There are 4 ways to turn a row about zero (a turn may also mirror it). The second row of each pair is the first, turned, with some noise. The first 36 pairs use one turn. New pairs use 3 turns, one after the other, and a turn may come again.
(in the rows, 128 means zero)
Some pairs, each with its turns in order after it:
[ 79 106 143  86 104  84 135  84]
[108 152  83  55 140 166 140 122] : J757

[101 165  96 117 179 127 108 179]
[123  98 177 179  92 153 100 119] : J874

[111 162  79 129 158  82 171 140]
[157 159 154  89 151 119  64 127] : J457

[160 115 165 149 176 178  86 160]
[153 133  69 162  88 182 102 136] : J874

[164  93 171 132 128 137 158 150]
[ 79 116 131 116 167 169 115 127] : J196

[ 98 156 164 145  95  99 142 149]
[120  84 130 126 116 114 182 103] : J874

[161  91 105 157 143 152 129 141]
[144  85 150 138  89 103 127 153] : J457

[151 163 164  93 138 104 107  97]
[ 76 154 125 107 154 137 153 150] : J457

[132 102 137 103 162  90 136 173]
[170 160 157 120  88 152 142 112] : J757

[122 167 127 143  95 140 162 166]
[112 147  95 102 135 106 115  81] : J196

[148 114  90  84 144  80 115 118]
[131 125 113 190 103 126 128 169] : J196

[111 100 161  85  94  93 160 175]
[143  71 133 133 154 117 176 178] : J874

[122  98 169 175 131 118 154  95]
[110 132  63 139  83 131 110 105] : J757

[ 81 110 149 130 148 155  96 172]
[127 102 175  95 141  88 100 137] : J196

[ 99 118 121 107 159 117  89  92]
[139 132 123  77 147 108 123  94] : J757

[ 96 103 108 141  95 119 143  85]
[ 65 141 102  96 128 135 118 122] : J757

[151 169  84 126 104 115  94 116]
[169 172  94 142 107 125 115 141] : J196

[ 87 131 121 148 129 180 154  80]
[134 140 164  92  95 133 177  95] : J196

[100  80  90 150  96 153 114 130]
[165 141 137 134 186 148 126  96] : J874

[148 168 117 120  99 103 124 138]
[143 148  74 137 128 122 114 125] : J196

[119 152 134 155 166 145 153 139]
[139  81 140 139 101 132 113 119] : J757

[ 80  88 148 116 130 180 149 110]
[183  99  91 140 135 172 160 130] : J457

[ 83  88  99 172  88 154  95 115]
[161 122 179 105  72 138  94  96] : J196

[141 101 115 127 168 151 128 160]
[148 131 169 155 120 127 121  92] : J757

[ 79 143  82 154 146 122  80 113]
[146 132 117 176 180  87  92 143] : J457

[141  86 118 117 149 163 138 134]
[166  88 123 113 108 124 150 146] : J457

[143 116 113 108 137  96 177 129]
[ 91 107 144 123 153 109 114 165] : J874

[ 98 160 111 180  88 167 112 177]
[117 110 151 153 130 111  58 192] : J757

[ 85 123 179 124  99  98 113  85]
[171  61 109 100 116 142 149 132] : J196

[105 165 112 164 155 122 123  79]
[130 138 149 159 179 142 101 163] : J457

[152 115 132  93 139 108 159 127]
[109 117 133 121 137 109 118 180] : J874

[ 92 143 154 104  91 166 104 127]
[123 123 103 152 159 141 175  87] : J457

[160 130 141  81  79 170 126 152]
[120 115 136 112 108 116 198  81] : J457

[174 125 103 144 146 106  90 126]
[135 149 147 140 123  70 157 118] : J757

[114  90 124 175  89 136 141 161]
[142  98 101 120 183 154 141  95] : J874

[106 162 152 106  79 122 160 170]
[127  72 158  96 120 138 182 133] : J874

New pairs. What belongs after each?
[100 139 175 125 140  92 128  86]
[119 157  84 171 134 103 106 158] : J457 J457 J874

[173 114 168  91 144  89 156 110]
[160 153 153 125 117  58 104 118] : J874 J457 J874

[161 138 161  78 142  91  78  78]
[206 141 128 135 161 176 155 151] : J757 J457 J757

[168 140 102 144 123 112 131  96]
[157 129 107 157 165 139 145 137] : J457 J457 J457

[150 167  80 159 145  77 134 107]
[153 110 156 123 159 129 162  60] : J757 J757 J457

[134 126 176 124 115 168 150 121]
[148 142 107 129 158 163 156 102] : J457 J196 J457

[176  91 152  93 112 165 126  82]
[110 163 136 126 159  85  64 112] : J874 J196 J457

[166 111 171 111  86 149 113 160]
[138 157 122  95 179 168 100 132] : J196 J874 J196

[125 162 124 146 156  81 147 169]
[ 95 162  96  91 129 149 160 153] : J196 J757 J757

[130 114 129  83 104 105 132 163]
[150 123 121 138 129 135 171  82] : J757 J874 J457

[ 86 121 150 132 160  96  89 140]
[ 82 150 114 105  98  95 139 108] : J757 J874 J457

[107  85 107 158 170 133 134 154]
[143 167 130 155  97  98  90 108] : J874 J457 J757

[137 162  94 140 143 177  98 121]
[128  73 102 137  88 143 117 158] : J757 J196 J457

[109 114  80 144 120  86 126  84]
[137 178 136  78 108 122 156 158] : J196 J196 J196

[ 79 138 148  80 118 132 175 143]
[115 171 161 184 155 117 155 149] : J874 J196 J874

[138 166 146 129 113 115 122 151]
[ 88 116 104 138 127 156 127 134] : J457 J196 J196

[107 168  80  90 141 152 169 148]
[131 143  73  78  90 161 137 105] : J196 J874 J757

[149 117  94 159 169  84 107 177]
[107 124 203 164 108 140 134 161] : J757 J757 J757

[108 155 168 123 129 178 146  88]
[123 143 156  93 111 141 121 191] : J196 J457 J874

[105  94  78 128 163 146 156 177]
[172 181 177 110 114  92 129 107] : J196 J457 J196

[130  85  83  99 144 154  81 125]
[126 157 156 129 121 173 143  68] : J457 J757 J457

[141 120 150 126  87 106 147 163]
[146 153 154 115 114 115 166  98] : J457 J196 J457

[103 105 149 104 178 106 136 128]
[ 83 124 105 121 153 127 154  94] : J757 J457 J196

[145 172  92 141 149 108 114 151]
[138 166 133 171 165 135 127 122] : J874 J196 J757

[141 156 112 145 131 102 130  95]
[105 137 123 152 120 161 103 121] : J874 J196 J196

[130 170 109 103 120  88  98 140]
[105 151 177 123 108 135  98 150] : J874 J196 J196

[132  79  88 154 144 127 114 133]
[135 186 138 117 117 157 117 125] : J757 J874 J457

[110 155 149 174  99 116 159 102]
[143 123 137 146  72 135 175 126] : J757 J757 J874

[ 80  96 112 165 130 172 151 163]
[159 138 108 110  81 194 143 113] : J457 J196 J874

[ 78 118 139 138 133 169 116  94]
[112 116 159  82 162 131 149 147] : J874 J457 J196

[ 99 113 126 130 112 135 163 157]
[153 141 121 111 172 101 139 127] : J196 J757 J457

[148 111 176 170 164 118 148 174]
[124 172 131 142 120 112 178 186] : J196 J757 J457

[139 152 122 124  94 139 157 151]
[114 151 155 160  99 123 142 123] : J457 J757 J196

[128 107 124 104 155 148 110 154]
[ 99 143 114 153  96 129 125 117] : J196 J874 J757

[ 95 151  97 125 121  93  81  84]
[141 158  94 201 127 147 133 126] : J457 J874 J457

[ 97  83 165  88 112 120 153 142]
[ 81 138 159 154 129  96 170 138] : J196 J457 J757

[152 105 168 105  79 168 153  90]
[106 111 157  69  80 126 120 172] : J874 J196 J757

